The same things were measured in two ways. Each way mixes the same 12 hidden numbers, adds some noise and spreads widely along 6 directions of its own, which tell nothing about the thing.
Some things both ways: the first way, then the second way.
[ 11   4  -7  -7  -8  -9  -7   1   7  -6   7   7   0  -2   8  -9   3  -2
 -10]
[ 22  12 -10  -1   9 -17   5  -4 -23   3  12   8  21   3  -2  13   7  -5
   1]

[-10   4  11  -9  -1   3  16  17 -35  11  27  -5  31 -14  -4  12  -5   6
  10]
[ 16 -11 -19 -29  -3 -14  17  -5  -4   2  -5   3   0  13   0  12  17  23
  10]

[-15   1 -12   4   0  -6   0   0  -1   3  14  -8  -3  20   1   2  -1  11
   6]
[  4  -6   2   9   4  -2   6  -3   9  19 -12 -27  -9   7  11  15  22   6
 -44]

[-13   6  12  -8  18   9 -10 -11  12 -18  18   3   2   0  -9   7   1  -6
   5]
[-19  11   0  13  -3 -16  -7 -19  13   4  -2  -6 -12   2  10  -1  -7 -21
  -8]

[  2  12   0  17  -1 -15 -21 -26 -13 -14   8   1   9   3 -18  18   9 -16
   3]
[  3 -16   6  16   8  12  -7   0  -8  14  -5 -12  13   0  -6  -1  -4  -1
  -2]

[  5  -4   4   8  11  -1   7  10   8   4 -32   5 -13 -12   3  -6  -3   3
  -4]
[-32 -14  16  15 -12  -2  -2   7 -13  -5  -6   5  -3  -3  26  -7   2  18
  23]

[  2  13 -16 -18   9 -38 -10  11  41 -19 -21 -11  -7  -6   8   0 -10 -15
  -3]
[  7 -13  10  36  -8  22 -11  -4  -5   2 -21 -12  -2  22   0  -2 -15  -3
  10]

[-25 -10   3  -1 -10  16  26  18  28   2  -2  13  -3 -10  22  -3 -29  25
   5]
[ 16 -18   5  -5   5   8 -17  -3  10   8  -8   0  10   2   5   7  10  17
  16]

[  4   3  14 -12   6  16   7  12 -11  -6  13  13  23 -20  -2  11  -3   2
  -2]
[-15  10  -4  11   8  -6   4 -11   9   6  27 -10   0   9  -8  -6 -17 -30
   0]

[-27  -5  15   6   3  27  19  -3  18   6  -7   6  -9  -4   4 -15  -8   6
  13]
[  1 -16  15  24   2  -8 -21  12   1 -13 -18  -2 -21  12  13   6 -14   1
  -2]

[-15  19  -3 -25   3 -12 -13   2  19  -6   9  -2   3 -11 -19  -1 -19   4
   0]
[ 16  -6  -5   8  12 -11   3  -1  -2   5  -1 -14  -9  13  -5  14   6  -8
   0]

[-37  10  -4   0   6   5   9  22  17   1   8   7  -3  13  10  -6 -13  24
 -14]
[-20  12  11  12   0   1  -1  -6 -14  -2   9  -3  10  -5  16 -12   2  -8
   1]

[ 15  -6  10   8   1 -26 -35 -33  -7  -2  23   4  19  -1 -16   5  13 -25
 -12]
[ 26  -9 -12   7  22   9 -15  -9  12   7  -5 -19  21  13  -7  26  -6  -1
  13]

[  7 -11   3  -1   2 -31 -11 -18  -7  -9 -16 -11  -4  -1   2  -5   6   7
  16]
[-22  -4   7  -7 -16   0  -6 -10   9   6  -7  21   9  -6  15 -14  13  15
  21]

[  5   4   7 -20 -13   6   0  19  29  11 -10   1   7 -13  14   1   1   9
   8]
[-12 -14  19  13  -2  -5  -3   2   1  -2  -2  -6  -7  -5  15  -5  -7   5
   3]

[-22  -9   6  19  20  -4   6 -13 -21  -1  -3  -2   3   7  -4  10  -4  10
  11]
[ 17  -5 -19   5  10   5   6  -5  -3  10   5 -17   7   8 -11   7   9  -1
   3]

[ -2 -15   6  -5 -14 -23   8  22   8  -7  -3  -9   5  -6  24  -7  -4  15
   8]
[ 38  -7 -21 -24  -4   9   0 -10  15 -10 -16   4  15  16  -2   6   8  13
  18]

[-32  12  14  -7   7  30   8  16  -1  -1  35   7  25 -16   3  16 -21   0
  -3]
[  0 -24  -1  14  -6  -3  -8  -2  18   0 -21 -27 -22  20  20  23  -4  15
 -26]

[  8  -6  -1  21   9 -17  -6 -20 -27  -5  22   6   8  -4  -3  21   2  -8
  -4]
[  0  -6   2   9   1   1  -3  -9 -12  17  -6 -13  11   0   3  12  15   9
   1]

[-10  -6   2  -5  -7  -2  -6 -22  -7   0 -12 -17  -9   7   4 -10  -5   1
  23]
[ -9  -5  -2  -5   7  15 -16  -9  22  12  10   6  -3   8  -9 -21  -5 -11
  -2]

[  5  -3 -17   7  -1  -4 -13 -15  17  18  -5  -7  -6  13   7  -2   4 -14
   3]
[  8   4 -11 -10  14 -15   2 -25  12   1  19  -2  14  11  -2   8  -2 -26
 -26]

[ 20 -10  -2 -15  -5   1  -9  -6   6 -16  22   1  -8  -4  17  -7   7  -1
   6]
[ 12   2  -4  12  15  20 -24  -1  -6  11   1  10  22 -18 -19 -22  -1 -10
  26]

[ 13 -12  18   4   1  -4  15  -7   9  -2 -12  -8 -26   4   8  -4  24   0
  26]
[ 17   3 -16 -23   9  -4 -13 -10  14   6  -8  15  -3  -3   9 -10   3   2
   7]

[  6   1 -10  -5   7  21   9  19   3  12  18   0  -5   9  17   0   8  -2
  -6]
[  8 -26  10  26  -4   9  -4  15  -7   1 -32 -17 -15   5   9   3   8  21
  -8]

[  0   8  -3 -17   8  24  14  23  -2  -9   9   4   0  -3   4  -9  -2  -1
  -5]
[  5  -7   1  15  -7  -4   2  11 -14 -17 -13  15  -7  10  -9 -13  -6  -4
  19]

[-12  10 -24   6  20  16  -7   5  -4  -9  14   2  -1   0  13  14  -7   1
  -1]
[  5 -13  -8  30  -3  -1  13  -3 -32  28   0 -31   3  -7  -1   7  10   1
 -24]

[ 15   3  21 -10 -10 -21   0   2  17 -13 -22   0  -2 -14  -4  22 -16  -7
   0]
[ -1  11 -18 -29  17   7  -9 -24  40   8  25   4  13  14   0  -2   1 -11
   2]

[-33   4  26  13   1   7  -3  -1  -2  10  -6 -14  10   4   6   8   4  -2
  17]
[-33  -5   5  11  -2  -2  -4   2 -25 -10  -1  -5   3 -19  20 -13  -8  17
   8]

[-31 -17  15   4  11 -13  10 -12   8  -1 -21  -5  -5   2   1 -12 -13  23
  20]
[ 17 -11 -11   1   1  -3  -5  -6  37  14 -12 -23 -21  28  17  31  12  12
 -22]

Other things, the second way, with their names:
Q_482: [  6  10 -15   1  35  14 -20  -4  29  -5  33 -13   8  21 -10  -2 -24 -30
  -6]
Q_151: [ -4   5  13  15 -18 -16  15  -3   2 -12 -17 -15 -26  25   9   9  11  -6
 -20]
Q_11: [ -6  -7  15  29   4  16 -16  16 -12 -16 -14   1  -5   8 -13 -20 -15  -9
  19]
Q_496: [  7  -1 -13 -39  10 -17  11 -13  16  13   2  -7  -2  -8   9   7  36  15
  -3]
Q_64: [  0 -13  -7 -31  -1  -4  -4   1  15 -20 -15  12  -2   0   7 -11  18  18
  13]
Q_948: [-31 -20   1  -1 -13  30 -17   5  29   6 -14  13  -2   0  14 -23   5  33
  12]
Q_963: [  1 -22  12  21   1  -7   5   3  -5  11  -4  -9  -6   2  -3   7  -1   5
  20]
Q_269: [  4  -9   5  18  17  11 -14   6  -1 -18   2   3   1  10 -13 -19 -25 -23
  23]
Q_467: [  8  -9  14 -20  -5   0 -14 -10   1   2 -23  19   6   2   3 -15  12  -1
  21]
Q_245: [-18 -16  19  24  -7   3  -5   5 -15   2 -16  -8   2 -20  14 -13   5   8
   7]
Q_321: [-17   1  -8   1  14  13  -6  -3   9   1  16  -5  -2   7 -14 -20  -8 -15
  13]
Q_856: [  1 -13   0  -3 -11 -13  15  -3   6 -22  -3   1 -23  24  -2  -8   3 -10
  -1]
Q_211: [ -4   2  24  35  12   7 -22   8 -33   9  -6  -5   4 -10   0 -12 -13 -11
   7]
Q_967: [-10  26 -12   6  16  -7   1   2  -7   5  31  -7  -4   5  -2   0  -1  -9
  -1]
Q_872: [ 12 -20  -9 -15  -8  -7   3   4 -10 -16 -23   7  -5  11   5  -1   2  15
  30]
Q_849: [ 14 -25   7  21  -3   1  -4   0  27  -5 -14 -10  -3  20   4  15   2  -6
 -13]
Q_389: [ 17   8   1   8  23   2  -3  -2   2  11  16 -21  -1  17  -8   6 -10 -24
 -20]
Q_925: [  1 -28  25  29  -7   2  -2   0  23 -10 -19 -20 -20  16  -3  -2 -15 -14
  -9]
Q_277: [ 21  -5  -2  22  19   2   2   9  -5   5   9 -29  -6  14  -9   9  -9 -17
 -21]
Q_181: [  2 -17  10  -4  -7  12  -9 -13   8   2  -6   6  18   2   7  -7   0   7
  14]
Q_951: [  2 -10   7   5   1   2 -11 -13  12   8 -15  -2   5   2   5   3   6  -2
  -1]
Q_623: [-22   2  -2 -13  12 -26  11 -11  -7  25  21 -13  -1   0  13  18  16   3
  -7]
Q_720: [-12  -3  -1 -15  10   0 -22  -6  17  -3  -3   4 -11  -1  22  -7   4  13
   4]
Q_854: [ 13  -7 -12 -10  23  22 -18 -15  23  14   7 -14  16  18   5  13  -2   3
   4]
Q_13: [-11  -2   4   9   1   8  -1   6 -19  16  -6  -2  15 -16   1 -11  23  13
   0]
Q_405: [-35  13  -4 -41 -10  -5  -5 -14  30 -17   3  17 -12  15  24 -17  10   8
  18]
Q_742: [  4  -7  21  42  15  -1  -2  15 -13  -7 -17 -24 -21   2 -13  -3   2 -15
   4]
Q_794: [-23   2   3   8 -14 -10  10  -4   7   4  -4 -16 -14   2  18   3   8   9
 -17]
Q_974: [  6  -4   1 -19  -7 -19  -3  -5   3 -16  -7  14  -6   2   9  -8   6  -5
  20]
Q_445: [-11 -34  14   7 -18  -2   4  -1  43 -14 -14   7 -21  18   6 -10  -8   2
   0]
Q_148: [ -1  -1  11  22  -1 -10  -6  -5  -9   9  -8  -5  11   0  10  18   2   4
  -8]
Q_84: [  7   1  -4  21   2 -25   5   6   1  -5   9 -10 -14  13  19  21  -5  -6
 -20]
Q_825: [ -4   0  14  -6  -2  -6   4   6 -21  -4 -19  -3   6  -4   9   4  33  20
   9]
Q_933: [ -1  11  -8   2   6   3  -9  -1 -10  -2   5  10  13 -11 -10 -15   0  -5
  32]
Q_162: [-21   3   2  24   3   0  -8  -1   0  -8   6   2  -1   1   3 -13 -16 -16
  -8]
Q_429: [ 16 -15  -7  10  10  12   6   3   6  29   0 -22  -4  16   2  12  18   9
 -19]
Q_600: [  0   4  -6  -7  10  14  -9   6   2  -3  13   0   7   2  11 -17  -6  -1
  11]
Q_103: [  2 -22  18  -3 -12 -36  10   2   3 -17 -22   0 -21   7  11  15  10   7
  -4]
Q_900: [-12   1   7   2  22   6 -12  -7  -4  -1   2 -12  14 -12  -3  -3   9   0
  24]
Q_143: [ 13 -26   7   4  -6   3  10   3  29  -4 -10 -12 -10  27   3   2   0  -9
 -32]
Q_807: [  7 -28  22   2   4   1  -2  -5   5   5 -18 -13   7   3  -6   7   5   5
   9]

Some of these things the first way, each followed by its name:
[  8  -2   9  19   0   9   8  -1  -9  -3 -11  13  -4   0   0  11   8   2
  -3] : Q_277
[ 14 -19   3  17  -1  -7  15  -8  -9  24 -25  -3  -7 -14  -6   2   1  -3
  19] : Q_623
[-11  -1   3   0 -11  15   0  -2  -1  17  14   6  14  -7  -7   2  -4  13
  12] : Q_103
[ 16  17   4 -15   1 -16   9  25  -6  -8 -11   5   2 -33  -8  26 -17   6
  -1] : Q_856
[ -4   6 -27 -25   7  20 -13  19  26   7  25  14  10   2   8 -16 -13   9
 -23] : Q_849
[ -6  -7  15   6  -6   8   1   8 -24  11   8   5  -2   8  16 -21  18  22
 -12] : Q_600
[ 18   4 -17   2   6 -14   5   9  25 -13 -46   1 -33   6   0   7 -11   0
  -5] : Q_429
[ 32   6  13   2  10  11  -4  -8 -17  -5 -16  16  15 -10 -15  34  11  -7
   2] : Q_445
[ -2  19  -3 -22 -17  -2 -15   6   9   0  23   4   9   3  -2  -7  -2   1
 -15] : Q_389
[ -8   0  -6  -3   6   0  14  21   1  -5   1   4  -8   8   9  -2 -11  15
 -12] : Q_151
[ 35  -9   4  20  15  -9  -1 -18  -9   6  -7   8 -23  12 -16  13  26  -9
  -2] : Q_742
[ 14 -10   4  22  17  23  10 -16   9   6 -39  14 -11   8  -4  15  10  -9
   5] : Q_963
[ 34 -12  10  -6  -7 -26  -6   3  -6  17  27   1  11 -20   1  18   3 -10
  -6] : Q_900
[-21  11  -2  -7  -3   9  14   9  22  -7  22   8  -4   0   5 -10  -4   6
   3] : Q_211
[ 11   0 -19  11  -8   5  -2   5 -10   8  -9   5   0  19   1  -4  13   9
  -6] : Q_143
[  0  23 -13   1 -20 -22 -52 -15 -20 -10  38   1  -8  24 -24  -2  -4  -7
 -42] : Q_825
[  3  -6  30   4  -4 -12   5 -12  -1  10  -5  -4 -13 -16   2  11  -1   1
  13] : Q_720
[ -6 -15   8  -9  12  -1  -8 -12  -6  24  -4   1   9  -4  10 -33  17  22
  10] : Q_84
[-19   6  -7   1  -4  -3 -32 -22  19   3 -14  -5   3  21 -10  -4   3   6
   9] : Q_925
[ 11   8  23  13 -14   1  -4   6 -15 -15   2   7 -11 -11 -13  28  -9  -3
 -10] : Q_64
